Each new row is followed by what is left after taking away its nearest point in the smallest flat space through zero that holds the last named rows.

Q303:
[[-119, -22, 514, 31, -434, -148, -73, -337, -67, -20, -257, -342, -105, 254, 149, -28, -21],
[145, 356, 197, 83, -160, 51, 99, -71, 5, -63, 268, -566, 112, 71, -188, -341, 172],
[-70, 263, 535, -315, 250, -387, -380, -556, 49, -298, -259, 150, 406, -159, 34, -713, -268]]
New rows:
[145, 44, -273, -314, -271, 53, 308, 60, -311, -102, -95, -356, -146, -90, 46, -6, -302]
[124, 32, -274, -380, -160, -1, 240, 19, -297, -137, -151, -207, -88, -153, 65, -62, -369]
[-150, 102, -54, 394, 220, -167, 304, 188, -25, -69, 55, 15, -284, 181, -241, -171, 346]
[-223, 37, 58, 327, 232, -266, 205, 66, -30, -100, -105, 144, -271, 179, -157, -188, 252]
[173, -154, -162, 204, 216, 302, -67, 84, 147, 264, -403, -225, -205, -27, 342, -320, 337]
[163, -134, -116, 167, 254, 260, -110, 30, 153, 233, -435, -188, -162, -50, 349, -389, 303]
[87, -7, -105, -288, -278, 226, 99, 369, 77, 1, 238, 239, 317, -236, 171, -353, 41]
[12, -103, 49, -265, -464, 180, 77, 273, 42, 27, 93, 178, 218, -122, 270, -248, 20]
[94, 86, -2, 11, 208, 123, -151, 207, 127, 57, 293, 56, -167, 25, 329, -141, -143]
[58, 57, 106, 22, 99, 92, -165, 138, 109, 62, 221, -7, -209, 90, 375, -115, -150]
[116, 291, 37, 70, -129, 316, 227, 204, 294, 380, -64, 238, -124, 134, -309, -212, 61]
[45, 225, 155, 16, -146, 225, 140, 86, 285, 356, -219, 335, -126, 148, -225, -214, -21]

Q719:
[[354, -117, 79, -252, 225, -412, 18, 310, 156, -242, 150, -482, 396, -13, 157, 51, -272],
[394, -63, 124, -460, -149, -119, -125, -89, 741, 15, 218, -147, 1, -207, 171, -355, -178],
[287, -57, 155, -124, 151, -180, -289, -25, 398, -366, 46, -408, 81, 109, 341, -581, -303]]
New rows:
[107, 525, -375, 358, 166, -195, 279, -282, -248, 137, -227, 455, 198, 243, 290, 376, 148]
[312, 491, -298, 156, 132, -270, 175, -327, 118, 78, -134, 327, 208, 181, 419, 126, 25]
[197, -57, 88, 51, 175, -64, -204, -229, 116, 33, 482, 147, 193, -61, -111, -243, -505]
[59, -32, 33, 170, 175, -2, -124, -209, -112, 102, 428, 258, 174, -40, -212, -61, -409]
[-460, -89, 389, 55, -93, 15, -171, 8, 468, 316, 129, -156, 466, -60, 166, 29, 172]
[-549, -75, 370, 181, -36, 38, -171, 23, 296, 272, 67, -151, 465, 15, 154, 59, 193]

Q70:
[[-188, 206, -57, 310, 103, -249, 318, 209, 194, 74, -162, 266, 284, 211, -151, -444, 154],
[197, 24, -295, -436, -27, 289, -522, -76, 476, -167, -495, -121, -363, 34, 401, 318, -290],
[340, 348, 95, -174, 116, -108, 152, 157, 324, 33, 53, 53, 125, 493, 37, -624, 135]]
New rows:
[-7, -192, 123, 130, -280, -221, 293, 124, 247, 52, -262, 17, -129, 246, -38, -41, -309]
[64, -257, 205, 61, -310, -174, 260, 61, 108, 52, -105, -70, -177, 189, -40, 44, -314]
[171, -5, -453, 87, 3, -483, 174, 25, -240, 312, -122, -108, -123, -258, 222, 12, 157]
[279, 27, -427, -13, 7, -454, 137, 16, -205, 302, -87, -150, -157, -197, 264, -26, 151]
[142, 115, 66, 43, -347, 63, 61, -93, -290, 17, 4, -251, -56, -68, -343, 22, -81]
[111, 190, -37, 53, -318, 46, 41, -37, -99, 0, -192, -182, -46, 7, -297, -46, -102]
[54, 258, 171, 263, -174, 540, -194, 440, 556, -102, 44, -233, 22, 453, -88, -97, 318]
[-111, 76, 200, 392, -232, 557, -189, 361, 289, -90, 148, -264, 9, 205, -170, 163, 302]
[154, -122, 60, 2, 417, -165, 270, 232, 194, -147, -192, -67, 296, -8, -302, 181, -136]
[236, -164, 100, -96, 393, -104, 200, 178, 133, -161, -111, -146, 228, -40, -267, 265, -163]
[110, 92, -35, 217, 314, 118, 656, 573, -58, 265, -400, -192, 342, -43, 126, 390, -347]
[312, 86, 65, 27, 296, 194, 582, 513, -118, 252, -229, -316, 260, -4, 180, 402, -358]
